Each new row is followed by what is left after taking away its nearest point in the smallest flat space through zero that holds the last named rows.

K_714 (6 x 9):
[-.15 -.23 .04 .29 -.19 -.25 .04 .05 .09]
[.00 .10 -.20 -.08 -.22 .01 -.04 -.23 .05]
[-.28 .00 .25 -.17 -.05 .29 .16 .06 -.25]
[.08 .03 .07 -.04 -.12 .03 -.22 .02 .13]
[.02 .40 .07 .30 -.02 -.26 -.06 .06 .09]
[-.32 .32 -.18 -.40 .19 -.04 -.03 -.15 -.27]
New rows:
[.32 .19 -.24 .09 .08 .03 .25 -.15 -.08] => [.04 .00 .00 -.01 -.03 -.03 -.01 .02 -.07]
[-.07 .23 .04 -.18 .02 -.11 .17 -.39 .12] => [.00 -.01 .21 -.11 .08 -.09 .12 -.21 .18]
[-.01 -.07 .07 .06 .07 -.02 .19 -.09 .02] => [-.01 -.01 .08 -.03 .04 -.03 .03 -.09 .07]
[-.08 -.09 -.09 .12 -.16 .05 .11 .30 -.06] => [-.01 .03 -.18 .00 -.09 .05 .00 .25 -.04]

K_184 (6 x 9):
[.05 .11 .21 -.02 .14 -.39 .15 .24 .50]
[.12 .00 -.05 .26 -.05 .03 -.09 .12 -.16]
[-.14 .06 .03 .26 .11 -.32 -.06 -.08 -.08]
[.27 -.03 .12 -.09 -.06 .29 -.14 .20 -.06]
[-.08 .27 .15 .05 .05 .10 -.10 -.07 -.11]
[-.13 .06 .10 -.05 .04 .32 .24 -.24 -.26]
New rows:
[.05 .24 -.05 -.14 -.26 -.24 .22 .22 .19] => [.03 .09 .04 -.13 -.20 -.16 .08 .06 -.16]
[.29 -.05 .00 .03 .04 .05 .09 .25 -.23] => [.05 .08 -.07 -.10 .06 -.07 .05 .06 -.11]
[-.10 -.10 .14 .04 -.01 -.11 -.14 .24 -.04] => [-.18 -.05 .05 -.01 -.06 .01 .00 .15 -.03]
[.12 .12 .12 .20 .15 -.26 -.30 .03 -.27] => [.09 .06 -.05 -.06 .04 -.05 .03 -.01 -.06]

K_116 (6 x 9):
[.20 .26 -.14 -.05 .02 -.08 .10 -.10 -.24]
[.04 -.16 -.40 -.02 -.51 .07 .02 .25 .03]
[.04 .45 .34 -.03 .09 -.30 -.01 .45 -.41]
[.04 .10 -.01 -.09 .19 -.11 .43 .48 -.14]
[-.22 .08 .11 -.05 -.24 -.12 .06 .14 .04]
[.38 .11 -.09 .10 -.28 -.08 -.10 -.08 -.29]
New rows:
[.16 .26 .33 .06 .02 -.26 -.04 -.09 .05] => [.11 .08 -.01 .00 .01 -.08 -.03 .03 .19]
[-.17 -.13 .13 .11 -.15 -.14 .04 -.05 .04] => [-.06 -.05 -.05 .07 .02 -.08 .00 -.02 -.06]
[-.05 -.44 -.15 .16 .05 .00 .29 .00 .12] => [-.10 -.08 -.07 .11 .04 -.11 .00 -.02 -.10]

K_293 (6 x 9):
[-.16 -.05 -.12 .23 -.20 .17 -.26 .11 .13]
[.07 -.14 -.16 .11 -.38 -.06 -.04 .05 -.14]
[-.02 .20 -.18 .02 -.16 .06 .01 -.01 .20]
[-.13 -.05 -.28 -.05 .09 -.02 .10 -.12 .60]
[.12 -.24 -.23 -.12 -.30 -.05 .18 -.13 -.29]
[-.20 -.18 -.16 .01 -.13 .20 -.07 .24 .05]
New rows:
[-.01 -.34 .12 .04 .05 -.19 -.21 .07 -.17] => [-.02 .01 -.03 -.08 .01 -.06 -.09 .00 -.01]
[-.28 .01 .06 -.21 .08 .00 -.09 -.17 -.01] => [-.20 .03 .05 -.14 -.08 -.13 -.09 -.05 -.01]
[-.18 .11 -.20 -.08 .26 .22 -.16 -.07 .09] => [.01 .03 -.14 -.03 .09 -.07 -.10 .03 -.05]
[-.08 .01 .03 .43 .06 -.07 .28 -.25 .19] => [-.13 .01 .05 .31 .01 .06 .34 -.01 -.03]
[.29 .10 .35 .23 .17 .14 -.25 -.06 -.19] => [.22 -.05 .00 .02 .03 .14 .01 .04 .05]
[-.09 -.12 -.05 -.18 .07 .03 -.27 -.12 -.09] => [-.01 .02 -.05 -.19 .00 -.09 -.20 .00 -.01]

K_766 (6 x 9):
[-.28 -.17 .09 .18 -.06 -.10 -.06 -.01 -.01]
[-.02 -.15 -.03 -.05 .17 .25 -.01 -.15 -.10]
[-.06 -.27 -.23 -.30 .07 .40 .08 .06 .05]
[.06 -.22 -.12 -.25 .07 .29 .06 .12 -.08]
[-.20 -.02 -.20 -.07 .17 .00 -.09 -.01 -.02]
[.00 .30 .09 -.45 .31 .09 .05 .22 -.03]
New rows:
[-.18 -.19 .14 -.34 .05 -.14 .15 -.21 .23] => [.05 -.19 .05 -.24 .04 -.27 .08 -.20 .05]
[-.09 .06 -.03 -.43 -.09 -.05 .09 -.01 .02] => [-.03 -.03 .01 -.19 -.12 -.11 .03 -.16 -.10]
[-.40 .31 .08 -.05 -.14 .01 .02 .08 -.18] => [-.14 .19 -.06 .00 -.21 .14 .04 -.02 -.24]
[-.03 .19 .43 .07 .01 -.06 .15 .00 -.01] => [-.02 .01 -.02 .03 .01 .00 .08 .01 -.02]
[-.43 -.15 -.02 -.18 -.07 -.02 .02 -.14 .05] => [-.03 -.02 .00 -.15 -.10 -.09 .03 -.13 -.09]

K_942 (6 x 9):
[.21 -.01 .00 .05 .00 .34 .11 .08 .15]
[.11 .04 .27 -.27 -.11 .36 .19 -.23 .01]
[-.16 .04 -.01 -.09 -.14 .10 -.13 -.04 .14]
[-.20 .35 -.26 -.17 .23 -.25 .13 -.08 .29]
[.02 .18 .05 .10 -.02 .34 .26 .12 .01]
[.23 .13 -.36 -.19 -.18 .38 .23 .03 -.06]
New rows:
[-.18 .23 .39 .06 .05 -.27 -.12 .16 .11] => [.13 .15 .10 -.09 -.08 -.08 -.07 .16 .02]
[.42 .43 .11 -.30 .27 .02 .12 -.01 -.28] => [.17 .30 .10 -.11 .10 .03 -.29 .14 -.11]
[-.05 .13 -.17 -.05 -.40 .04 .17 .04 .41] => [.06 -.04 .04 .06 -.28 -.18 .19 .02 .15]

K_21 (6 x 9):
[-.04 .06 -.06 -.13 -.17 .35 -.57 .14 .55]
[-.38 -.21 -.27 -.05 -.27 .18 -.09 -.02 .30]
[-.22 -.31 -.10 .24 -.25 .34 -.41 -.26 .21]
[-.14 -.34 -.12 .14 -.16 .33 -.12 -.09 .38]
[-.21 -.18 -.33 .15 -.38 .24 -.29 -.03 .39]
[-.18 -.39 -.06 -.12 -.06 .19 -.35 .11 .11]
New rows:
[-.28 -.09 -.17 .00 .16 .24 .01 .00 .29] => [-.07 .05 -.13 .09 .21 .04 -.03 .03 .00]
[.16 -.11 -.17 .24 .19 .00 .26 .29 .28] => [-.11 .04 -.05 .13 .17 -.02 -.03 .07 .02]
[.18 .02 -.05 .16 -.13 .23 -.03 .09 -.10] => [.02 .05 -.01 -.01 -.08 .21 .06 .08 -.13]

K_815 (6 x 9):
[.00 -.02 .28 -.05 .20 -.29 .06 -.17 -.18]
[-.04 -.04 -.10 -.16 .09 .11 -.04 .02 .03]
[-.21 .02 .22 -.13 .09 -.30 .06 .05 .03]
[.04 .32 -.04 -.09 -.02 -.20 -.04 .14 .30]
[-.02 .04 .28 -.27 .12 -.30 .10 -.21 .05]
[.01 .18 -.19 -.07 .00 -.23 .44 .14 -.26]
New rows:
[.14 .16 -.23 -.06 .27 -.03 -.23 -.19 .13] => [-.09 -.01 -.12 .06 .02 -.07 -.01 -.12 .04]
[-.03 .30 .18 .09 .22 .03 .15 -.29 .09] => [-.18 .20 .06 .13 .15 .18 .15 -.13 .07]
[-.12 -.21 -.05 -.16 .26 -.22 .05 .18 -.12] => [.09 -.15 -.05 .00 .01 -.10 .00 .05 .05]
[-.29 .16 .13 -.25 .24 .15 .15 -.13 .23] => [-.15 .19 .08 .11 .14 .19 .14 -.09 .06]
[.13 -.14 -.28 -.26 -.20 .06 -.11 .25 .23] => [.17 -.19 -.04 -.09 -.09 -.15 -.08 .12 -.02]
[.22 -.13 -.24 -.10 .24 -.29 -.16 .09 .27] => [.14 -.31 -.17 .04 .03 -.23 .00 .04 .14]

K_3 (6 x 9):
[-.13 -.17 -.06 -.03 .06 -.12 -.20 -.05 .19]
[-.11 -.35 .25 -.07 .07 -.12 -.47 -.13 -.45]
[-.02 -.18 -.11 .01 .04 .01 -.02 .26 .34]
[-.10 .00 .15 -.36 -.20 -.39 -.05 -.11 .06]
[.05 .08 -.10 -.18 .12 -.51 -.03 .22 .04]
[-.03 .49 .20 -.01 .23 -.27 -.05 .10 .16]
New rows:
[.03 -.18 .07 -.01 .12 .16 -.27 -.21 -.11] => [.12 .00 .00 -.10 .06 .05 -.03 -.04 .03]
[.07 -.14 .09 -.21 .13 -.08 .07 -.06 .00] => [.08 -.08 .06 -.11 .18 .03 .10 -.08 .03]
[-.10 .11 .07 .06 .21 -.08 -.14 .17 .02] => [-.08 .01 -.02 -.01 .00 .01 .01 .03 -.02]
[-.07 -.10 -.08 -.07 -.33 .18 .04 -.02 .32] => [.00 .05 -.05 .01 -.08 .01 -.08 .03 -.01]

K_667 (6 x 9):
[.32 -.51 -.15 .10 .06 .08 .11 .01 -.26]
[-.09 -.33 -.45 -.20 .00 .28 .29 .35 -.29]
[-.15 -.09 -.01 .10 -.29 .07 .26 .20 -.08]
[-.20 -.02 -.14 .13 -.06 -.33 .29 .20 .12]
[-.10 -.07 .07 -.13 -.01 .22 -.17 .17 .44]
[-.27 .25 .10 .22 .19 -.31 .05 .19 .02]
New rows:
[-.28 -.28 .18 -.07 -.16 .01 -.14 -.05 -.27] => [-.28 -.24 .09 -.14 -.05 -.15 -.17 -.10 -.11]
[-.01 .19 .05 -.06 -.12 -.25 .19 .00 .19] => [.09 .04 .07 -.07 .02 -.01 .08 .06 .01]
[.36 .00 .10 -.10 .02 .11 .32 .13 -.52] => [.24 .10 .17 -.16 .05 -.03 .19 .16 .02]
[-.14 .10 -.09 .10 -.04 -.18 -.12 .01 .13] => [-.05 -.01 -.10 .08 -.06 -.01 -.13 .00 -.02]
[-.15 .15 .08 .19 -.17 .24 .15 -.30 .19] => [-.10 .02 -.08 .18 .12 .18 .14 -.20 .09]

K_706 (6 x 9):
[.20 .52 .10 .09 .23 .17 .00 .07 -.29]
[-.13 .38 .23 .05 -.01 .02 .07 .15 .07]
[-.15 .23 .21 .14 -.22 .35 .13 -.07 .03]
[.06 .05 -.32 .12 .03 .49 .13 -.03 -.04]
[.13 .37 .18 .07 .04 .61 .00 .02 .34]
[.41 -.01 .31 .25 .19 .20 -.11 -.16 .22]
New rows:
[.03 -.13 .06 -.27 .03 .06 -.09 -.28 .19] => [-.06 .04 -.01 -.05 .11 -.02 .09 -.16 .04]
[.03 -.14 -.27 -.13 .09 -.08 -.06 -.14 .06] => [-.03 .06 -.05 .00 .03 -.04 .01 -.13 .04]
[-.17 .23 -.07 .21 .02 .04 -.13 -.14 -.25] => [-.14 .07 -.08 .11 .05 -.02 -.22 -.11 .03]
[-.16 -.26 .15 .01 -.27 .04 .01 -.23 -.29] => [-.04 -.05 .04 -.01 .05 .04 -.01 .04 -.03]

K_34 (6 x 9):
[-.06 -.07 -.24 .09 .02 -.08 .04 .19 -.61]
[-.07 .07 .28 .12 -.42 -.24 .04 .18 -.59]
[-.07 .22 .21 .07 .03 -.15 -.10 -.24 .07]
[.00 .21 -.06 -.08 -.24 .27 .00 -.44 -.12]
[.22 -.04 .23 .08 -.06 -.38 .04 -.02 -.61]
[-.08 -.08 .19 .01 .06 .20 -.01 -.08 -.39]
New rows:
[-.22 .07 -.15 -.17 .08 .28 .12 -.26 .27] => [-.10 -.02 .01 -.10 .02 -.06 .16 -.04 .00]
[-.13 -.07 -.27 .20 -.21 .02 -.05 .10 -.21] => [.00 -.12 -.02 .15 -.05 .00 -.08 -.06 .02]
[-.28 .27 .18 -.17 -.24 -.27 -.16 .08 -.22] => [-.06 .03 .00 -.31 .02 -.06 -.10 .03 -.03]
[-.18 .13 .21 .09 .00 -.26 -.16 .25 -.21] => [.03 .05 .00 -.08 .01 .01 -.09 .04 -.02]
[-.07 -.07 .00 .28 -.03 .11 .27 .17 -.04] => [.02 .01 .01 .26 .02 .05 .25 -.03 .03]
[.03 -.18 .26 .09 .00 .12 .09 -.01 -.26] => [.00 -.03 .00 .11 -.01 .01 .06 -.03 .01]

K_7 (6 x 9):
[-.04 -.01 .17 -.08 .03 -.04 -.09 .08 -.12]
[-.10 -.11 .09 -.16 .01 -.09 -.24 .09 .00]
[-.30 .06 .51 -.16 .29 -.16 -.38 .25 -.54]
[-.23 -.34 -.20 .16 -.08 .05 -.17 .06 .26]
[-.07 .15 .15 -.03 .23 -.02 -.57 -.02 .03]
[-.03 .17 .27 -.06 .19 .05 -.12 -.01 -.10]
New rows:
[.27 .13 .43 -.18 .14 .09 .14 -.06 .05] => [.07 -.07 .01 .03 .09 -.06 .02 .00 .02]
[-.15 -.04 .12 -.10 .05 -.03 .09 -.28 -.03] => [-.04 -.07 .07 .02 -.07 -.06 -.02 -.24 -.05]
[-.04 .01 .11 -.02 .08 -.05 .06 -.18 .33] => [-.02 -.01 .09 .07 .00 -.17 .03 -.07 .07]
[.02 .21 .25 -.04 -.33 -.14 .16 -.02 .03] => [-.18 .17 .09 .06 -.20 -.14 .02 -.05 .09]
[.43 -.26 -.04 -.04 .00 .09 .12 -.05 -.15] => [.20 -.25 -.06 -.04 .21 .11 -.02 -.08 -.12]

K_632 (6 x 9):
[-.09 .05 .01 .31 .39 .04 .12 .05 .13]
[.21 .31 .13 .21 .25 .14 -.15 -.07 .30]
[.07 -.30 .16 .17 -.10 .01 -.30 .30 -.02]
[-.19 -.22 .22 .14 -.04 .49 .19 .21 .05]
[-.60 -.25 -.15 .24 .33 .12 -.22 .08 -.06]
[-.28 -.04 -.04 .03 .26 -.06 .06 -.20 -.02]
New rows:
[-.06 .13 .34 -.18 -.19 .14 .09 .10 .02] => [-.13 .15 .16 -.07 .00 -.09 .00 .13 -.02]
[.30 -.11 .10 -.08 -.04 .00 .02 -.40 .13] => [.11 -.15 -.16 .06 -.01 .07 .01 -.12 .06]
[-.10 -.37 -.07 -.32 -.13 .13 .03 .07 -.04] => [.08 -.13 -.09 -.15 .11 .04 .00 .03 .12]
[-.01 -.07 .00 .01 .05 -.01 -.06 .20 .09] => [-.02 -.01 .01 -.09 .04 -.02 .00 .06 .09]
[.10 -.03 .01 .07 -.02 .00 .29 .10 .01] => [.00 -.01 -.02 .01 -.01 .00 .00 -.01 .02]

K_797 (6 x 9):
[.33 .34 .12 -.06 .09 -.09 .15 .19 .20]
[-.08 .09 -.48 -.27 .33 .34 -.19 .23 -.22]
[-.15 .04 .17 .15 .07 -.23 .03 -.07 .07]
[.05 -.29 .09 .14 .15 .04 -.20 -.33 .21]
[.01 .00 -.03 .10 .10 .07 .09 -.10 .21]
[.08 .05 .30 .20 .00 -.07 .00 .30 .00]
New rows:
[.07 .02 -.07 .09 .01 .03 -.17 -.28 .06] => [.03 .12 -.04 .12 -.05 .03 -.09 -.06 -.04]
[.07 .00 .04 -.17 .01 .27 -.04 -.02 -.20] => [-.02 .06 .14 -.05 .05 .12 .05 -.09 -.09]
[.01 .27 .06 -.28 .10 .16 -.33 -.03 .04] => [-.13 .18 .15 -.07 -.10 .17 -.14 -.05 .09]

K_205 (6 x 9):
[-.02 -.23 .30 .09 .11 -.05 .10 -.27 .28]
[.29 .07 .01 .09 .10 .18 .03 .06 -.13]
[.22 -.18 .21 .16 .23 -.06 -.31 -.15 .05]
[.11 -.18 -.13 -.03 -.06 -.18 -.12 .10 .10]
[.17 -.03 .14 -.16 -.14 -.01 -.20 -.12 .08]
[-.09 -.14 -.14 .18 .19 -.03 .11 -.13 -.02]
New rows:
[.16 -.15 .11 .17 -.07 .07 .13 .24 -.13] => [-.03 -.14 .08 .07 -.13 .02 .01 .02 -.15]
[-.03 .20 .09 -.22 -.02 .27 .00 .05 -.16] => [-.03 -.08 .00 -.11 .08 .07 -.01 .04 -.01]
[-.11 -.04 .18 -.11 -.29 -.27 .05 -.29 .12] => [.05 .05 .05 .09 -.09 -.17 .06 -.05 -.10]
[-.23 .25 .18 .09 .19 -.01 -.12 .11 .10] => [.01 .10 -.06 -.01 .06 .01 -.03 -.02 .13]
